The rows are grouped in 4 different ways at once. Each group adds its own fixed numbers to the row, and there is some noise. The rows also spread widely along 13 directions, which tell nothing about the answers.
Some rows, each with its group in each grouping after it:
[  5 -37  15  -1  18  46   5  30  19  17  -2 -17   8   6  19 -35  27   5
 -36 -22 -36 -26  14  20 -17 -11  -1   5  31 -10  -5] | K803 (0) (2) Q
[-24 -15 -17  23  -4   5  46  21   8  20  21 -17 -21 -49  -3 -17 -12  -3
   5 -14   4  10 -10  -5  -7 -18  14   4 -20 -33 -14] | K151 (2) (3) Q
[  5  36  27  32   1 -17  19 -15   2   1  -8 -12 -32 -39  -9  -1 -16  -7
  -7  48  13 -16   9 -26   5 -26 -18 -21 -45 -20   6] | K681 (1) (0) T
[ 31  30  36  -3 -44  -7 -34  -6   8  -3 -24  -2  28  -8  -2  -5   9   8
 -34  18   5  -5  46 -28  27  -1  22  -4 -15  25  16] | K369 (1) (2) T
[-18  35   5  24  20  23  14  -7 -25  10  21 -11  11  22  20  22  40  -4
 -39  31  10  -4  20 -52 -11   0  -2  -5 -31  -3 -11] | K60 (0) (1) U
[ 19   1   9   7 -21 -21   7   2  16  -3 -41 -38 -38 -55 -17   5 -29  -6
   0   2   8  25 -45  -8  20   2  -4  13   4 -34 -14] | K151 (2) (4) U
[ 39 -16  53  -8 -42 -10 -39  11  23 -16 -22 -14   6 -26  15  18  44 -24
 -34 -24  13   3   2 -25 -25 -12  33  40  -4   3  -7] | K369 (0) (0) E
[-11  44 -45  -6 -35  14   0  12 -40   0 -21 -22  -6 -26   4  -2   5  17
 -33  -4  24  31   1 -39  19  30  21  38   9  -5 -26] | K60 (2) (4) E
[ -1  52  -4   9  34 -13  -7   6 -15 -12 -34 -18 -49 -16  34 -10  26 -10
  -5  -3  12 -42 -24  -6 -43 -10  -1  10   3 -32  -4] | K681 (0) (1) U
[  2 -31  25 -16  15  17  -6 -17  17  -4  37   0  -4  28  15   4  32 -18
 -21   3   2 -16  16   1 -37  -5  -5  27  -2  21 -20] | K803 (2) (3) E
[ 14  15  23 -32 -51 -14 -60  -7   7 -32 -44 -14  -6   2  -3  11  22 -14
 -58  -7  18 -29  16   1 -29  12 -28  13  15  33  20] | K803 (1) (2) E
[-14  17 -17 -26  29  -7  -2  -7 -24  31  34   7  36   6 -27  -9  32  11
  -9  30  -8  -1   1  11 -35  -3 -18 -41   9   7 -32] | K803 (2) (3) Q
[ -1  52 -28   6  24  25  43  23  -5  -4 -16 -10 -25 -22  -8 -10   3  -2
   7  11  -7 -19 -16  -9   1   0 -27 -30  24 -49   1] | K369 (1) (0) E
[-14   7 -10   9   1 -11   7 -13 -20  13  24   1  16 -31 -24  -2 -13   9
  31   8  12  29 -11   4  10   1  20 -18 -39  -6 -23] | K803 (1) (0) Q
[ -5 -40  33   7 -11  -8 -34   0 -13  31 -10  -9  16  -4  20 -21  -2  21
 -35 -14   7 -34  17  17 -19 -11  13   2 -27  32   4] | K803 (0) (3) T
[  3  71 -26 -16   2  17 -18  11 -32 -20  -8  -6  15   5  10   2  32   8
  -4   2   8   5  14 -22   1  25  27   6  14   1 -21] | K369 (1) (0) U
[ -3   0 -31  -8  -5 -17  33   9  -1  -6  14  14 -10 -34 -18   4  -8 -12
  29 -14  32  -3 -30   7 -12  -7   5 -25 -10 -21  18] | K151 (0) (1) E
[ 15 -11  28 -29  23 -11 -20 -11  26  12   9 -21   0 -26 -28  -7  34 -14
  -3  15 -32  24 -28  11 -40 -14  -9   7  24 -18 -61] | K803 (2) (3) Q
[ 44 -25  25 -11   9 -23 -48 -12   9  12 -43  -9   3   1   9  12  -2  -1
  41 -32  21  -6 -63  33 -12  13  17   5   1 -10   0] | K60 (0) (3) T
[ 23   0   6 -33 -53 -27 -20  11  -3  11  11  27  47 -16 -29  15  22  -9
 -20   8  26  12  14  -5   4   6   5 -29   9  22  20] | K681 (1) (4) E
[ 16 -24  13   0  22  -5  10  22  20  28 -17 -11   9 -21   8 -21 -11   6
  35 -31 -15  -3 -51  36  -4 -11   5 -28  22 -42   4] | K681 (2) (1) T
[ 15 -58  23   4 -14   8  10  26  47   9 -10 -24 -13 -29  10 -21 -19  -3
  -6 -41 -17  12 -23  16   9   1  21  26  18 -24   0] | K60 (2) (1) U
[-42  29 -34 -21  21  21 -33   6 -34 -16  -5 -37  -9  -6   9 -17  -7  24
  -7 -29 -18  -8  -9  26 -24  16   5  11  12  17 -32] | K681 (0) (0) T
[  2  -1 -42  -4 -27  23  15  41 -18  16  -9  -5  36 -14   7  -5   4  14
   4 -36  21  18 -15  -4  22  15  26 -10  11 -17   8] | K151 (2) (0) Q
[-31 -12 -47 -24 -33  12   5  23   2 -16  -3 -35 -18 -41 -25  -5 -20   1
 -26 -44  -4  21 -19  15  -6  15 -12  11  21   4  -3] | K369 (0) (1) E
[ -1 -49  23 -25  -1   6 -10  -4  38   1  27  -7   6   9 -27  30  20 -30
   6 -13  -7  10 -30  24 -36   6 -30  -9  14   2 -12] | K60 (1) (3) E
[-14  21  -6   1 -11  13   5  15  19 -19  -8 -30 -46  -4  19 -11  17 -24
 -42 -22   0 -31  12 -17 -39  -9 -18  33   4  -1  -1] | K369 (2) (3) Q
[-16 -14  23  11  27 -12 -12 -10 -14  30   7 -18 -14 -25  25 -13  32   4
   2  -4   5  -5 -21   4 -53 -18  25  29 -16 -19 -55] | K803 (2) (3) E
[ 24   0  15 -20  21 -22 -13 -38  14 -21 -19  -6 -40   4 -19   3  -8 -14
 -21  36  10 -43 -16  13 -29  -6 -60 -12   1   8  12] | K803 (0) (1) E
[ -6   4  -9  -8 -71  -2 -18  18  -4  -5 -23 -25  11 -27 -12  38   4 -22
  -3 -52  34  45 -34 -13   2  22  15   1 -14  -9  17] | K803 (1) (2) T
[  8 -39  19  -6 -27  26 -13   6  24  -9  -4 -40  25   6  -9  34 -20  -2
   9 -35  -5  48 -35   3  32  21   8  11  -2   6  -7] | K151 (2) (0) U
[-15  13 -35 -36  24 -10   3  -6   4  -5  23 -10 -13  -7 -39  -1   4 -10
   7  11  -4  -3 -27  24 -40  10 -40 -31  21  -3 -21] | K60 (2) (0) Q
[ 12   8   8  43 -14  11  23  -6  -3   7   4   0   3 -16  20  -9 -24  11
  36 -23  25  24   4 -23  43   0  57  18 -53 -17  12] | K803 (2) (2) Q

New rows, each followed by its group in each grouping:
[ -7 -29 -40 -28  -2  13  13   2   1  10  54   5  40  -7 -33  -9 -17  16
  24 -13  -3  42  -5  21  21  24  23 -11   2  17 -23] | K60 (2) (0) Q
[ 13 -10  11 -17  15 -39 -23 -13  -8  24  -6  -2  26 -45 -37  -6 -20  23
  44  18  -6  29 -41  36  13   5  20 -30   7 -16 -40] | K151 (1) (4) U
[ -5 -44  -1  24 -20  38  32  20  16  18   2 -28  -8 -11   4  -1 -28   3
 -24 -23  -3  10   1 -10  33   7   2  16 -16  -2  15] | K60 (0) (3) T
[  3  32   7 -25 -49 -16 -12   0  19 -31  21  -6   3 -26 -16   4  13 -18
 -20   0  13   9  38 -28 -11  -8  23  -2 -16  24   7] | K151 (2) (2) T
[-12 -16 -27  11  28  -4  23 -24 -27  30  15 -10  -8 -31 -25   1 -29  21
  33  17  12  28 -42  12  21  14   3  -6 -18 -19 -32] | K60 (0) (4) E
[ 66 -42  20 -11   7  -7 -10   3   5  38 -56  10   6 -15   8 -39 -15  25
 -10  13   9 -32 -24  33  23   4  -7   1  43 -19   6] | K803 (2) (4) E
[-12 -39   0  11  -9  -6   2  -3  -2  24   7 -27  -8 -60 -11   8 -20   1
  48 -23  14  47 -49  17   9   4  43  11 -29 -35 -34] | K151 (1) (2) T
[ -7  -6 -25 -17  18  22 -10  -9 -31  23 -12 -15  32  45 -11  30 -10  13
  14 -13  19   0 -48  28   5  32 -42 -41   5  14  16] | K803 (0) (3) T
[-58 -23 -11   4  25  -5  -4 -11 -20  33  43 -26  17 -11  -9  14   6   9
  25 -18  -6  37 -46  20 -32  -2   1 -15 -29  -9 -43] | K681 (2) (1) Q
[  9 -25  26  31 -10  27   2   4 -17  28  -4 -23  16  -5  35  14  20   4
 -24  -7  19  30 -11 -34  17   6  35  37 -30 -16 -27] | K803 (2) (0) U
[ 43  34  27 -10   3 -45 -11 -26   0 -15   1  16 -24 -29   4 -10  24 -18
  -5  42  33 -23  13 -24 -26 -16  25  14 -22  -2 -13] | K803 (2) (0) U
[  3  28 -20  16  -1   2  52  26  -5   4   6   1  -7 -21   5   1  -6  -9
  31 -13  25   9 -21 -17  12  -3  24 -24  -2 -43  16] | K151 (2) (4) U
[ 26  31   6 -36 -47 -33 -34  19   9  -2 -22 -14  35 -42 -25   8  29  -7
 -15 -17   0  45 -15 -23  -9   7  26  -9  21 -11 -17] | K60 (2) (1) T
[-10 -17  26  14  42  37   9 -17   6   9  40  -4  38  61  14  31  -4   8
  56 -22 -10  21 -27  13  16   9  -1 -25 -12   3   0] | K681 (2) (4) E
[ -3  -3 -25 -27 -29  -8 -43   5 -31   5 -37 -17  31 -10  -5   6 -20  34
  -2 -24  26   6 -33  23  12  30   2  -5  11  20  -3] | K151 (2) (0) E
[-29  27 -55 -34  19 -10   3 -26 -52   3  43  12  10   0 -23   9  15  11
  -5  41  35  -7   2   1 -29  13 -11 -20  -8  21 -33] | K151 (2) (0) E
[ -4 -14  26  32  38  19  12  19   4  14   5 -10  -6  -3  42 -19  29  -1
   7 -24 -11 -37  -2   5 -34 -29  22   4 -15 -23 -10] | K369 (0) (0) Q
[ 36 -24  40  -9   0 -13 -21 -26  24   1 -28 -21  -7 -12 -18 -17 -36  11
 -15  30  -7 -17  -5  17  16  -4 -28  -7  -5  16   2] | K803 (2) (0) T
[-11  18  19  12   6 -24 -15  34  -7  24 -31 -18 -18 -35  29  -5  42 -16
  -7 -26   8 -31 -36  10 -63 -18   6  -6  10 -42 -10] | K681 (1) (3) U
[  5 -12  -1  12  15   8  44  36  15  32  -6 -12 -35 -44   1 -10  21 -24
 -16   9  -2 -15 -28   2 -27 -15 -22  -7  23 -61  -8] | K681 (1) (3) U
[ 31 -12 -12   8  39  -6 -26 -39 -38  30 -29 -10  -2 -17  12 -28 -30  45
  36  17  21  10 -40  27  34  23  32  34 -15 -13 -49] | K803 (2) (0) Q
[ 39   4  10   3  -1  27  42  23  21  15  14   0  14 -24  12  -7  29 -12
  -4  10  -2  28   5 -42  23 -12  40  11  10 -48 -19] | K151 (2) (1) T
[ -8 -29  49  15  16  -8  -1  -4  45  -2   5 -32  -9 -15  -1 -12 -23   4
  15 -22 -35   2 -20  21 -10 -19  -1  -4 -12  -6 -10] | K369 (2) (1) U
[-35 -14 -50  -9  22  31  11  -1 -29  15  17 -12  -7  19  -4   5 -20   7
  10 -14  14  -1 -29  34  -4  36 -25  -6   6   4  -7] | K803 (1) (3) U
[ 23  36  13   1   5 -20 -22 -26 -31   8 -38 -14   6 -20 -15  23   8   8
  11  21  20  24 -43 -14   7   9  -8  -5 -10 -18 -22] | K803 (0) (4) E
[-50 -24  16  -3 -10 -15 -27   1   1  13  11 -23  -5 -24  -3 -23   1  11
 -31 -13 -12 -35  19  33 -51 -15 -10 -16 -14  27 -10] | K369 (1) (2) T
[ 11 -13   7  -4 -15  17   6  38  27 -17  -1  -7 -16  -1  39  -4  40 -32
 -15 -48  15 -26  -2  -6 -41 -12  21  24  16 -20  10] | K151 (2) (0) Q
[-24  15  61  24 -23 -26  -5  25  11  18  13 -13  29 -32  -3  12  26 -12
 -12 -10 -19   9   9 -19 -25 -34  14 -45 -25 -11   5] | K681 (1) (4) U
[  4  37  14 -31 -33 -34 -45   6   2  -9 -11  -3  33 -22 -19   2  18   7
  -2 -12  -4  10   2   1 -18  -2  14 -25  10  15  -3] | K681 (2) (2) E
[  9  37  15 -15   5 -29  -8 -16   3   4  -2  -8  -1 -27 -40  20  13 -22
  22  24   3  20 -36  -3 -24  -5 -21 -37  -6 -22 -22] | K803 (1) (3) T
[  9  -5  46   6   1  23 -10  12  36  -4 -32 -35  -5   5   4  10   9 -12
 -23  -6 -28 -13 -14   0 -10  -4 -35 -13  15 -15   6] | K60 (1) (0) T
[ 24  -8  12  -6  -3   7 -25 -11  -4  22 -17   2  45  28 -11  19  -1  14
  15   4  13   4 -19  13  25  27 -10 -39   0   5  17] | K60 (1) (2) T
[ 18   7  11  -7 -28  38  18   9  33 -34  21  -9 -15  14   1  32  23 -42
 -31  -9   6  14  21 -44   6   2  -5  30  -4   5  15] | K681 (0) (3) E
